There are 5 ways to turn a row about zero (a turn may also mirror it). The second row of each pair is the first, turned, with some noise. The first 45 pairs use one turn. New pairs use 2 turns, one after the other, and a turn may come again.
Some pairs, each with its turns in order after it:
[ 0.04  3.24 -2.44  0.77 -1.46 -0.01  0.41 -0.56]
[ 1.87 -0.48 -0.77  0.73  0.78 -1.11  3.50  1.23] -> z175

[-0.60  0.24 -2.68 -1.46  1.38  0.05 -1.43  0.49]
[ 1.11 -1.82 -1.95 -0.94  1.87 -1.40 -0.54  0.47] -> z978

[ 1.93 -0.34  1.65 -1.34 -1.57 -1.22 -3.80 -2.09]
[-2.57  0.35  0.97  1.31  0.26 -2.17  2.54  3.42] -> z451

[ 2.44  2.02 -0.86  1.33  1.09 -1.26 -1.06  1.52]
[ 1.45  0.03 -2.38 -0.14 -2.82  0.80  1.39  0.16] -> z175

[ 1.24 -0.53  1.38 -1.84 -0.35  1.28 -0.44 -1.49]
[-1.47  0.70 -0.41  0.54 -1.51  0.66  0.49  2.43] -> z451

[-0.27  1.66  0.41 -0.33  0.70 -0.12 -0.24  0.49]
[ 0.20  1.01 -0.88  0.92 -0.26  0.06  0.11  0.87] -> z175

[-1.56 -1.95  4.85 -0.97  0.00  1.04  0.55 -1.54]
[ 1.75  0.49 -1.17 -1.09 -1.36 -3.07  3.67 -1.99] -> z11

[ 0.51 -0.69 -0.59 -1.25 -1.32 -1.49  1.44 -1.07]
[-1.42  2.17 -1.05 -0.60 -0.02 -0.28  1.04  0.70] -> z896

[ 0.35  0.38  1.66  0.71 -0.13 -0.82  2.00  0.39]
[-1.79 -0.09 -0.51  1.51 -0.33  0.43  0.88 -1.16] -> z175

[ 0.68 -0.60 -1.24 -1.19 -0.55 -0.30  0.78  0.95]
[-1.22  0.33  0.34 -0.22  1.33 -0.45 -1.32 -0.50] -> z11

[ 0.12  1.58  0.92  1.25 -0.57 -0.49  0.08  0.26]
[-0.55 -0.94  0.82  0.56 -1.27  0.85  1.22  0.25] -> z11

[-0.18 -0.99  0.41 -0.38  0.42 -0.28 -0.91 -0.32]
[-0.88 -0.89  0.35 -0.11 -0.14 -0.88  0.27  0.22] -> z978

[-2.37  0.57 -2.64 -1.67  2.12 -2.53  0.10  0.30]
[ 0.38 -1.35 -2.06  2.52  2.84  1.73 -1.50 -1.24] -> z11

[ 1.51  0.80  0.50  0.23  1.03 -1.31  1.27 -0.20]
[ 0.04  0.65 -0.98  0.97 -0.55  1.03  1.01 -1.50] -> z175

[ 1.89  0.17 -1.73 -0.42 -0.27  2.14 -0.44 -1.82]
[ 0.69 -0.84  0.75  1.41  2.50  1.35 -0.45  1.71] -> z978

[-0.08 -1.06  0.19 -0.16  0.28 -0.41  1.67 -1.73]
[-0.71 -1.15 -0.95  0.32 -0.89  1.45  0.92 -0.51] -> z451

[ 0.47 -0.66 -1.89 -2.01  0.46  0.62  1.63  1.26]
[-1.42  1.76 -0.20  0.71  2.33 -0.75 -1.17 -0.08] -> z11

[ 0.78 -1.40 -0.54  0.85  0.19  1.51 -0.91 -0.90]
[ 0.67 -1.60  1.13 -1.32 -0.02  1.32 -0.15  0.29] -> z175

[-0.91  1.31  1.76 -0.62 -1.73  0.94 -0.69  0.90]
[ 0.94  0.92 -0.75  1.58 -0.54 -1.51 -1.52  1.27] -> z451

[ 0.64 -0.45  0.67 -0.04 -0.72 -0.20  1.39 -1.01]
[-0.74  0.78  0.05  0.86 -0.70  0.95  0.07  0.79] -> z978

[ 0.25 -1.11 -2.34 -1.09 -1.30  0.61 -1.17 -2.23]
[ 0.13  2.22  1.01 -1.94  0.77 -0.78 -1.05  2.09] -> z896

[ 0.23  0.16  0.69  1.05  0.11 -0.95  2.30 -0.28]
[-0.39 -0.16  1.17  2.05 -0.77 -1.06  0.35 -0.37] -> z11

[ 0.87 -1.72 -0.43 -0.81  0.60  1.90 -0.66 -1.03]
[-1.11 -1.71  0.96  0.69  1.29 -0.04 -1.09  1.37] -> z978

[-1.42 -2.20  2.13 -1.03 -1.38  0.88 -1.79 -1.21]
[-2.94 -0.35  1.92  1.29  0.26 -2.29  0.66 -0.30] -> z978

[ 0.68  1.72  1.67 -1.98 -3.38 -1.96 -1.48  1.81]
[ 2.48 -0.92  0.69  1.56  0.08 -3.17  0.30  3.31] -> z451

[-0.08  0.27  2.73 -1.06 -1.29 -2.54 -0.11  2.03]
[ 2.01 -1.39 -0.45  0.57 -1.62 -3.19  0.96  0.96] -> z451

[-0.30  1.07 -0.83 -1.59 -1.31  1.61  2.12  0.46]
[-1.62  2.87  0.51  0.60  1.20  0.53  0.45 -0.74] -> z11

[-1.73  0.23 -1.41 -2.16 -1.14 -0.59 -0.52 -1.42]
[-0.06  0.61 -1.38  1.11  1.41 -2.34  0.73  1.45] -> z978

[-0.55  2.54  0.50  0.84 -0.14 -0.74 -0.86  0.40]
[ 1.46  0.99 -1.12  0.19  1.66 -1.39  0.33  0.07] -> z451

[-0.16 -0.17 -0.96 -0.20 -0.42 -1.37 -0.25 -1.71]
[ 0.55  1.06  0.65 -1.45  0.43 -0.59  1.35 -0.70] -> z175

[-0.59 -1.24  0.05 -0.71  2.81  1.71  0.01  0.30]
[ 0.26 -1.44  0.25  0.71  2.24 -2.13 -0.98 -0.71] -> z896

[-0.76  2.06 -0.64 -0.97 -0.39 -1.51  2.11 -1.00]
[-0.94  0.18 -0.99 -0.06 -1.04 -0.65  2.87  1.50] -> z896

[-0.45 -0.26 -0.65 -2.44  0.29 -1.47  0.89 -0.60]
[ 0.75  1.81 -0.09  0.15  1.26 -1.12 -0.51 -1.66] -> z175

[-0.73 -0.30  2.94 -3.01 -1.25 -0.01  0.35  0.10]
[-0.94  1.78  1.95  2.63  0.26 -1.01 -1.99 -0.53] -> z175

[-0.99  1.51  0.28  0.88 -1.45 -0.79  1.46  0.76]
[ 0.24 -0.49 -1.24 -0.60 -1.69  0.79  1.83 -0.21] -> z896

[-1.02  0.85  0.26 -1.55 -1.09 -1.62  1.65  0.35]
[-0.41  0.85 -1.10  0.01  0.08  0.30  2.98  0.04] -> z896

[ 0.74  0.59 -0.39 -0.54 -0.14 -0.54 -0.23  1.45]
[ 0.60  0.15 -0.74  1.15  0.39  0.92  0.19  0.34] -> z896

[-1.07 -0.41 -2.12 -0.86 -0.26 -1.57 -0.44  0.27]
[-0.20 -0.74 -0.59  0.29  1.20  1.14 -1.86 -1.60] -> z11

[ 0.85 -0.26  1.26 -1.99  1.51  1.96 -2.31  1.48]
[-2.24 -1.56  0.65 -1.98  2.53  0.06 -0.37 -0.92] -> z978

[-0.71  0.26 -0.02  0.13  0.40  0.91  0.99 -0.73]
[-0.39 -1.01 -0.14 -0.99  0.11 -0.92  0.23  0.16] -> z896

[-1.53 -1.49  0.85  2.05 -0.61 -0.48 -0.69  0.38]
[ 0.03 -0.47  1.24  0.94 -1.70 -1.26 -0.13 -1.44] -> z978

[-1.22  0.45  0.25  1.89  1.45  3.13 -2.30 -0.17]
[-2.04  3.44 -0.46 -0.45  1.10 -0.63 -1.72 -1.00] -> z451

[-1.80 -1.47  0.91 -0.69 -1.01  0.45 -2.15  0.36]
[ 1.63  0.96  1.82 -1.03  1.30  0.51  0.26 -1.88] -> z896

[-1.94 -0.74  0.53 -1.30 -2.23  0.82 -0.44 -2.67]
[ 2.13  1.64  0.01 -1.42 -0.50  0.51  0.66 -2.96] -> z11

[-1.73  1.27 -1.84 -0.71 -1.43 -0.06 -2.92  0.15]
[ 0.61  1.76  2.27  2.36  1.96 -1.04 -0.36  0.17] -> z451

New pairs. What belongs after each?
[ 1.67 -0.87 -0.27  0.87  1.04 -1.65 -2.04 -2.13]
[ 0.60  0.33 -0.93  0.82  2.03 -3.44  0.45  0.62] -> z896 z451

[ 1.15  0.24  0.58  1.07  1.14 -1.92 -0.35 -1.28]
[ 0.69 -1.67 -0.29  0.00 -1.78  0.28 -1.44  1.10] -> z978 z451

[-1.02 -0.27  0.85 -3.90  0.58 -1.63  0.27 -0.12]
[ 0.28  1.66 -1.14 -0.26  3.11 -1.45  2.02  0.55] -> z175 z451

[ 1.25 -1.24 -0.53 -1.19 -0.17 -0.31 -1.08 -1.16]
[-1.20  0.50 -1.23  0.60 -1.01 -0.72  1.25 -0.96] -> z451 z11

[-0.89  0.70  0.46 -2.43  0.73  0.17 -1.54  0.72]
[-0.31  0.16 -0.60  2.12 -1.45 -0.07  1.99  0.30] -> z451 z175

[ 0.43 -0.41  0.18 -3.07 -0.93 -1.60 -0.27 -3.67]
[ 0.96  1.64  1.08  0.71 -0.22  3.89  0.03 -2.49] -> z11 z175

[ 1.60  1.22 -0.80 -0.13 -1.15 -0.53 -0.28  0.48]
[-0.20 -0.87  0.33  0.44 -0.77 -0.54  1.40 -1.55] -> z175 z175

[-0.77  1.09  1.26 -0.84  0.48 -0.27  0.48 -1.49]
[-0.04 -2.19  0.48  0.48 -1.12 -0.17  0.53  0.28] -> z175 z896

[ 0.25 -0.46 -0.82  1.01 -5.78 -0.72  1.04 -1.26]
[-2.43  0.60  4.83 -1.68 -0.23  1.25  1.95 -0.90] -> z11 z896

[-0.43 -1.94 -0.93 -3.40  1.16  0.99  2.17 -1.03]
[-0.98 -1.65  0.30 -3.52  0.16  2.90 -0.27 -0.02] -> z451 z896

[ 0.72  0.00  2.06  0.66 -0.19  1.49  0.72  1.33]
[-1.56  0.02  0.24  0.53  0.32 -0.88 -1.96 -1.32] -> z175 z451

[ 0.88  2.01  0.91 -0.86 -0.02  3.38  0.42  0.37]
[ 0.52 -1.57 -0.77  0.03 -0.64  0.89 -3.32 -1.45] -> z175 z896

[ 1.29  0.39 -0.24  3.31  1.94 -1.90 -0.33  1.22]
[-1.77 -1.89  1.11  0.85  2.98 -1.28 -0.71  0.84] -> z896 z451

[-1.00  0.44  0.94 -2.12  1.95 -1.84 -1.09  0.62]
[ 0.57  1.50 -0.56  0.26  1.57 -2.36 -0.90 -1.74] -> z978 z175

[ 0.29 -3.03 -0.25 -2.02  1.11 -0.11 -0.29 -0.22]
[-0.93  1.08  0.42 -0.50 -1.68 -0.34  2.00 -2.45] -> z451 z11

[ 1.73  0.28  1.80  1.04 -1.86 -0.01 -0.22  0.66]
[ 2.19  1.91 -1.24  1.45  0.87  0.02  0.07 -0.89] -> z451 z896

[ 0.86  0.95 -2.01  1.50 -0.08 -2.33 -0.43 -0.36]
[-1.69 -0.64 -0.50  1.40  1.00 -2.37 -0.59 -0.89] -> z451 z896

[ 1.69  1.30  1.10  0.19 -0.92 -0.10  3.21 -0.44]
[-0.49 -0.26  3.14 -1.06 -0.47  1.52 -1.67  0.33] -> z451 z451

[-1.72  2.50 -2.05 -0.32  1.42  2.21  0.59 -0.66]
[-0.27 -2.90  1.67  0.48 -0.42  0.34 -1.13  2.72] -> z451 z896

[-0.75 -1.20  0.12  2.32  0.62  0.14 -0.36  1.12]
[ 0.02 -1.14  1.98  1.19  1.05 -0.60 -0.86  0.18] -> z11 z451

[ 0.32 -2.10  0.41 -0.62 -0.67 -0.63  0.48 -0.95]
[-1.89 -1.00  0.89 -0.42  0.57 -0.89 -0.39 -0.10] -> z451 z175

[ 1.41 -1.26 -3.04 -1.70 -0.57 -0.95  0.39 -2.83]
[-3.11 -0.24 -1.56  1.17 -1.22 -1.19 -2.73  1.93] -> z978 z11

[ 0.58 -0.24 -0.66  0.97  0.85  0.82  0.96 -0.70]
[ 0.48 -0.89  0.25 -0.16  1.12  1.07 -0.90 -0.54] -> z175 z175

[ 0.20  0.44 -2.14  0.17 -0.78 -0.11  1.79  0.72]
[ 0.66 -0.78  0.87 -0.30 -0.83  1.80 -1.48 -0.16] -> z451 z175

[ 1.23  0.97 -1.41 -1.15 -0.28 -0.16  0.90  2.97]
[ 1.60  2.06 -0.14 -0.10  1.31  1.44 -1.82  1.11] -> z978 z11

[ 1.96 -2.58  0.59 -1.59 -0.77 -2.52  0.29 -1.23]
[ 2.22  2.10 -1.78  1.26  2.56 -0.10  0.52 -1.08] -> z896 z451

[-2.41  0.37 -1.69 -0.90  1.42  0.72 -2.57 -0.46]
[ 1.25 -1.84 -0.15  0.03  2.96  1.09 -1.89  0.86] -> z11 z978

[ 0.53 -2.26  2.11 -1.18 -1.28  0.01  1.47 -1.02]
[-0.44 -1.90  1.26  1.95  0.05 -0.55 -2.38 -0.74] -> z451 z451

[ 0.56 -0.05 -0.29  0.33 -1.06 -0.25  2.17 -0.84]
[-1.27  0.26  0.08 -0.65  1.32  1.15  0.55 -1.09] -> z175 z175

[-1.48 -0.58 -1.77  0.66 -2.31 -1.73  1.03  2.35]
[-0.97  0.01 -1.58 -0.23  0.98  0.46 -0.39  4.22] -> z896 z896

[-2.63  0.94  1.99  3.36  1.54 -1.44  1.79 -0.65]
[ 0.58  0.99  2.30  3.05 -2.38 -2.27  1.53 -0.16] -> z978 z175

[ 0.44  0.92 -2.96  1.92 -0.71 -0.86  1.43 -1.83]
[ 0.25 -1.04 -0.40 -1.12  1.83  3.12 -2.18 -0.11] -> z451 z175

[-0.28  0.23 -3.06 -0.57  0.88  1.64  2.79  1.05]
[-0.17  0.84 -2.04 -1.03 -0.33  0.95  1.73  3.57] -> z11 z175

[ 2.22  0.19 -0.77 -1.39  2.54  1.80  0.01 -1.68]
[-2.34  0.81 -2.08 -1.97 -1.30 -0.03 -1.77  1.21] -> z896 z175

[-0.15 -0.78 -2.65 -2.48 -1.29 -1.52  0.42 -0.75]
[ 0.76  2.81 -0.03 -0.06 -1.10  0.94  1.29 -2.46] -> z175 z175

[ 0.86  1.05 -1.09  0.72  1.35 -1.82 -1.13  0.47]
[ 1.12 -0.05 -0.35  0.09  1.11 -0.05 -2.03 -1.94] -> z11 z896

[-1.92  0.04 -0.39 -0.65 -0.38  0.21 -1.06 -0.98]
[-1.01 -0.19  0.59 -0.49  0.56 -0.14 -0.75  2.01] -> z11 z896

[ 0.22 -1.11 -1.90  0.24  1.26  1.21 -0.77  0.86]
[ 0.54  0.76  0.54  2.19  0.23 -0.05 -1.70  0.17] -> z896 z896

[ 1.05  1.28  3.68  2.58  1.48  0.02  1.46 -1.38]
[ 1.48  0.38 -0.69 -1.00 -2.85 -0.26 -0.78 -4.08] -> z896 z11

[-3.88  0.41  0.84  2.09  0.20 -2.21  0.34  0.67]
[ 0.62 -0.26  2.33  1.00  0.41 -0.66  2.72 -3.46] -> z896 z175

[-1.51 -2.42 -0.96  0.97 -0.18  0.21 -1.44 -1.02]
[ 0.55  0.50 -0.02  0.08 -0.09 -0.66  2.62  2.17] -> z896 z451

[-1.19  0.96  1.88 -0.22 -1.23 -1.00 -0.25 -1.29]
[ 0.84  0.47 -2.08 -0.14 -1.69 -0.85 -0.97  0.21] -> z451 z896

[ 1.15 -1.59  0.79 -0.97  1.03 -0.06 -0.54  0.34]
[ 0.02  0.54  2.33 -0.69  0.01  0.84 -0.43  0.82] -> z175 z896

[ 0.08 -0.47 -0.28  0.77 -2.32 -1.65 -0.74  0.43]
[-0.46 -0.89  0.76  0.47  0.05 -0.46  0.31 -2.64] -> z175 z11

[-2.47  0.10 -0.05  0.31  0.01 -1.17 -1.97  0.55]
[-0.05  0.05 -1.20  0.31 -1.60  0.39  1.97  1.73] -> z978 z978

[-1.17  2.43 -1.72 -3.22  2.03 -1.61 -3.52  0.85]
[ 0.63 -0.03  1.33 -1.90 -2.93  4.51 -0.34 -1.85] -> z896 z978

[-0.53 -0.77  1.66 -1.60 -1.10 -1.52 -0.52  0.99]
[ 0.20  0.07 -0.19  1.22  1.75  1.72  1.66  0.36] -> z896 z175

[ 0.85 -0.42  1.21 -0.21 -1.34  0.50 -1.12  0.26]
[-0.87  0.43  0.88  0.88 -0.30 -0.02  0.99 -1.48] -> z175 z978

[ 0.15  1.06 -0.57 -0.18  2.67  0.08  0.03  1.37]
[ 2.05  0.74  0.80 -0.13 -0.12 -0.48 -1.94 -0.78] -> z978 z175

[-0.59 -0.92 -0.15  1.76 -0.38 -0.78 -0.55 -2.50]
[-0.12  1.35 -0.73  0.78  1.22 -0.90  2.38 -0.96] -> z175 z11

[ 0.51 -0.40 -1.23  0.81 -0.72  0.51 -1.79  1.22]
[-0.89  2.12 -0.34 -0.03 -1.01  0.61 -1.22  0.55] -> z451 z175

[ 0.44  0.43  0.64 -0.94  0.52 -0.31 -1.88 -1.72]
[-0.58 -1.19 -0.26  0.23 -1.48 -0.22  2.19  0.13] -> z896 z11

[ 0.33 -1.75 -0.38 -0.68  0.16 -0.33  1.37 -2.21]
[ 2.65  0.56  0.06  0.46  0.44 -0.76  1.57  0.38] -> z175 z11

[-1.63  0.47 -1.01  0.99 -0.63  1.39 -2.45  2.49]
[-2.97 -1.65 -1.15 -1.41  1.09 -0.20 -1.46 -0.52] -> z175 z11

[ 0.79 -0.83 -0.84 -0.24  1.75  0.82 -1.71 -0.71]
[-0.90 -0.07 -0.17 -0.86 -0.70  0.30 -2.44 -1.20] -> z978 z175

[-0.48 -2.43 -1.16 -0.57  0.02  0.02  0.32  1.86]
[ 1.01  1.63 -0.52 -2.19  0.22 -1.10  0.23  0.85] -> z11 z175

[ 1.32  0.63  1.13 -0.99 -0.84  0.65 -0.30 -1.74]
[ 0.60  1.26 -0.98  0.87 -1.21 -1.00 -1.10 -1.04] -> z896 z451

[-1.17  0.14  1.18 -0.35  2.29 -1.42  2.13  0.36]
[ 0.37  0.63 -0.60  2.56  0.86  1.53  0.28  2.10] -> z451 z978

[-1.12  1.55  0.69 -3.14 -0.18  0.22 -0.29  0.37]
[-1.89 -0.21  2.35  0.36 -1.12  0.76  0.23  1.50] -> z451 z11

[ 1.29 -0.99  2.17  0.93 -0.77 -1.41 -1.00  0.98]
[-0.17 -1.83  0.96  1.55 -2.29 -0.50  0.71 -0.38] -> z11 z451

[-0.95  1.43 -0.49 -0.14  0.12  0.25 -0.85 -0.04]
[-0.39 -0.79  0.02  0.89 -0.83  0.18 -0.38 -1.19] -> z896 z175

[-0.55 -1.56  0.05 -0.99  0.63 -2.28 -1.64  2.39]
[ 1.35  0.39  0.20  0.51  0.84 -0.78 -2.46 -2.78] -> z978 z11

[ 0.68 -0.06  3.16 -0.72 -0.62  0.08 -0.53  1.13]
[ 1.02  0.99  1.88  0.93 -0.05 -1.02  0.75 -2.35] -> z175 z978

[ 0.22  1.51  0.59 -0.27  0.71  0.97  0.64  2.45]
[-0.77 -0.52  1.44 -0.61  1.86 -0.25 -1.42 -0.95] -> z175 z451

[-0.78  0.12 -0.49  0.54  0.75  1.72 -0.69  0.57]
[ 0.79  1.54  0.41  0.07 -0.02  0.38  0.53  1.61] -> z451 z175

[ 0.83 -0.97  1.32  0.53  0.13  2.25  0.12 -0.86]
[-1.47 -0.52  2.22  0.10 -0.05 -0.34 -1.14 -0.85] -> z175 z978

